There are 2 nested groupings, the coarsest first. Each group lies inside one group of the grouping before and may be the whole of it. The rows also spread widely along 2 directions, which tell nothing about the answers.
Some rows, each with its group in each grouping after it:
12  40  -36  -15  13  4  -34  -20  16  -8  24  23  -9  33  30  -2  23  -15  -25  -29  -39  47  3  -26  -1 => ruteg J_668
-2  18  11  -41  -6  -27  -33  6  15  -18  -12  53  -26  40  -13  32  44  10  -31  -53  -18  67  20  -12  5 => Pabap J_893
-8  43  -8  -21  -2  -22  -48  -8  29  -48  -5  56  -29  24  -10  12  29  -12  -31  -50  -29  62  27  -23  2 => ruteg J_708
-19  46  -24  -11  26  -7  -31  -18  20  -2  29  28  -32  26  5  22  20  -11  -30  -30  -22  43  -18  -4  -10 => zolu J_946
-31  43  -8  -17  1  -28  -44  4  20  -34  -20  58  -51  29  -29  27  26  -11  -25  -50  -18  70  27  3  7 => zolu J_747
7  12  -16  -28  6  -25  -32  2  28  -1  10  49  -17  41  7  10  35  3  -31  -34  -30  62  26  0  16 => Pabap J_266
-21  43  -22  -13  10  -25  -30  -2  23  -20  -8  40  -43  33  -8  27  28  -12  -22  -42  -30  64  24  6  11 => zolu J_747
6  17  -3  -32  -1  -23  -24  6  16  -7  -2  30  -20  44  3  22  37  6  -28  -42  -24  64  17  -4  15 => Pabap J_893
-28  50  -1  -13  12  -14  -34  -2  15  -12  -1  42  -42  26  -10  26  21  -18  -30  -41  -25  60  3  -1  -13 => zolu J_747
-7  30  -42  -7  17  -17  -22  -9  16  -2  27  31  -15  28  18  15  17  -8  -21  -32  -21  53  9  -3  11 => zolu J_946
-25  46  -15  -16  11  -23  -36  -6  20  -9  -4  38  -45  25  -9  24  26  -10  -22  -41  -25  61  13  5  1 => zolu J_747
4  19  7  -37  7  -18  -22  4  10  -2  7  30  -18  46  2  24  42  4  -29  -40  -21  58  6  -3  1 => Pabap J_893

New rows. What belongs after each?
24  4  -20  -21  -2  -21  -15  9  12  4  6  20  -8  44  33  11  44  15  -28  -47  -29  61  34  5  24 => Pabap J_893
-1  46  -14  -32  12  -7  -46  -13  24  -34  4  51  -30  27  -14  9  28  -21  -31  -46  -31  56  13  -30  4 => ruteg J_668
24  5  -18  -26  -7  -26  -13  10  9  -7  1  21  -10  50  23  9  41  16  -25  -52  -28  60  42  0  29 => Pabap J_893
-4  17  0  -28  5  -27  -36  2  29  -5  5  60  -24  37  -6  20  30  4  -28  -39  -26  66  17  4  9 => Pabap J_266
-12  35  -34  -7  21  -13  -24  -16  17  1  29  26  -29  26  7  20  22  -9  -28  -28  -26  48  -5  -3  -1 => zolu J_946
12  16  2  -28  14  -12  -22  2  10  15  15  20  -17  43  17  15  37  2  -28  -32  -29  50  -9  0  -10 => Pabap J_893
-28  41  -21  -9  24  -16  -31  -8  21  -9  22  41  -33  25  -8  26  25  -15  -24  -38  -23  50  -2  -7  -1 => zolu J_946
-20  32  -22  -26  7  -24  -36  -3  23  -33  4  57  -34  24  -22  26  32  -6  -25  -48  -17  61  26  -7  15 => zolu J_946
-11  54  -8  -34  5  -7  -45  -8  26  -46  -3  61  -31  33  -23  13  36  -15  -32  -48  -32  55  11  -33  4 => ruteg J_668
-20  41  -24  -13  22  -8  -28  -14  22  -2  28  27  -29  24  4  20  23  -9  -28  -35  -19  48  -3  -6  -1 => zolu J_946
-13  34  -42  -12  12  -16  -23  -6  20  -12  19  32  -26  31  5  17  26  -5  -28  -42  -27  52  23  0  17 => zolu J_946
17  33  -43  -25  -1  -13  -33  -9  14  -29  8  42  -10  34  11  -6  26  -11  -22  -50  -39  58  47  -27  28 => ruteg J_668
2  24  12  -30  8  -15  -22  -2  11  9  2  31  -22  46  2  26  42  3  -26  -37  -30  56  -9  -3  -8 => Pabap J_893
6  45  -29  -16  21  1  -33  -17  18  -13  24  35  -14  30  13  -1  24  -16  -28  -35  -38  46  3  -26  -5 => ruteg J_668
-25  42  -17  -21  14  -16  -32  -12  21  -18  13  48  -40  29  -14  28  29  -7  -32  -41  -19  47  2  -8  -2 => zolu J_946
-10  32  -41  2  10  -23  -24  2  9  -2  8  21  -29  36  27  9  19  -9  -17  -38  -37  58  36  9  10 => zolu J_747
20  12  -17  -23  1  -26  -18  6  11  0  4  22  -9  49  28  19  41  12  -20  -45  -26  61  35  0  21 => Pabap J_893
4  45  -28  -22  23  1  -35  -18  17  -20  19  32  -19  26  13  1  22  -18  -31  -38  -36  44  0  -26  -2 => ruteg J_668
9  39  -34  -28  -1  -15  -39  -9  23  -38  -2  51  -19  34  -1  5  33  -12  -32  -51  -33  53  37  -30  21 => ruteg J_668
-20  40  -22  -9  4  -26  -31  6  17  -23  -7  37  -38  29  -5  17  25  -5  -21  -47  -28  62  33  6  12 => zolu J_747
4  16  5  -33  -1  -22  -24  5  12  -7  -2  37  -23  41  6  26  39  8  -27  -48  -28  61  20  -2  11 => Pabap J_893
-9  30  -39  -6  18  -19  -24  -11  17  -7  25  28  -24  31  19  16  22  -7  -26  -35  -21  46  21  -4  17 => zolu J_946
-7  50  -8  -11  15  -5  -41  -22  21  -17  16  30  -23  20  19  2  28  -21  -39  -35  -32  47  -11  -15  -21 => ruteg J_708
-9  18  3  -29  -4  -27  -45  7  32  -17  -7  67  -21  38  -20  20  39  -1  -28  -45  -20  69  22  4  18 => Pabap J_266
19  32  -41  -17  6  -7  -31  -12  15  -23  17  33  -15  34  21  -7  22  -18  -21  -42  -38  55  29  -25  19 => ruteg J_668
8  11  -1  -35  -1  -27  -23  5  14  -12  -4  38  -20  43  3  24  43  12  -23  -50  -27  60  26  -4  17 => Pabap J_893
-14  38  -32  -17  4  -22  -28  0  28  -32  4  47  -31  34  -7  22  26  -8  -22  -48  -22  62  37  -4  26 => zolu J_946
16  34  -40  -15  6  -7  -31  -12  13  -17  14  28  -12  29  22  -8  21  -12  -23  -37  -39  46  21  -25  11 => ruteg J_668
6  35  -36  -13  -7  -22  -40  -3  25  -42  3  37  -15  25  13  -4  30  -12  -28  -54  -34  62  47  -14  21 => ruteg J_708
24  3  -35  -12  7  -23  -20  -1  21  18  25  28  -6  40  41  3  34  8  -18  -32  -31  58  24  11  24 => Pabap J_266
21  8  -29  -17  5  -22  -22  -2  20  8  23  28  -8  42  31  2  35  6  -26  -30  -28  57  32  9  20 => Pabap J_266
-6  48  -10  -23  8  -12  -43  -13  29  -34  4  40  -22  26  7  3  29  -16  -33  -47  -30  60  15  -18  0 => ruteg J_708
0  19  13  -35  6  -18  -31  2  10  4  -2  34  -22  38  -6  25  39  4  -32  -31  -23  61  -3  -4  -8 => Pabap J_893
11  19  -10  -25  17  -12  -19  -3  8  18  14  14  -14  44  28  15  34  13  -26  -37  -28  51  -5  3  1 => Pabap J_893
-10  30  -35  -14  6  -29  -30  2  24  -31  3  47  -27  28  -4  18  33  -1  -21  -48  -19  60  41  -7  24 => zolu J_946
13  17  -15  -25  6  -22  -33  -5  27  6  12  40  -16  37  14  12  30  1  -26  -32  -28  61  18  4  12 => Pabap J_266
3  42  -31  -22  5  -6  -38  -18  24  -24  9  48  -19  37  2  3  26  -15  -29  -41  -35  54  22  -31  10 => ruteg J_668
6  24  0  -26  12  -16  -20  -2  7  10  15  23  -21  44  12  20  39  8  -27  -32  -30  52  -7  -3  -7 => Pabap J_893
-7  27  -43  -4  4  -19  -23  -6  17  -18  18  29  -20  26  13  20  23  -8  -20  -44  -19  51  29  -7  24 => zolu J_946
-16  32  -28  -17  4  -25  -32  -1  20  -31  6  48  -31  31  -12  20  25  -7  -21  -51  -20  62  36  -14  19 => zolu J_946
-8  27  -41  -14  -2  -29  -24  0  20  -33  9  44  -21  30  -2  22  27  -9  -19  -56  -25  62  47  -9  36 => zolu J_946
-17  31  -35  -19  0  -24  -33  -1  18  -35  8  55  -33  28  -14  21  33  -12  -17  -49  -13  60  40  -8  30 => zolu J_946
3  19  10  -41  -10  -33  -29  4  22  -15  -11  42  -29  40  -19  30  46  8  -26  -50  -22  67  24  -8  14 => Pabap J_893
-8  31  -35  -16  7  -23  -31  1  23  -29  5  50  -25  27  -6  20  26  -4  -19  -49  -22  60  45  -4  28 => zolu J_946
-5  26  -40  -13  6  -27  -25  -1  17  -21  16  38  -25  30  1  21  26  -10  -19  -44  -26  57  34  -9  25 => zolu J_946
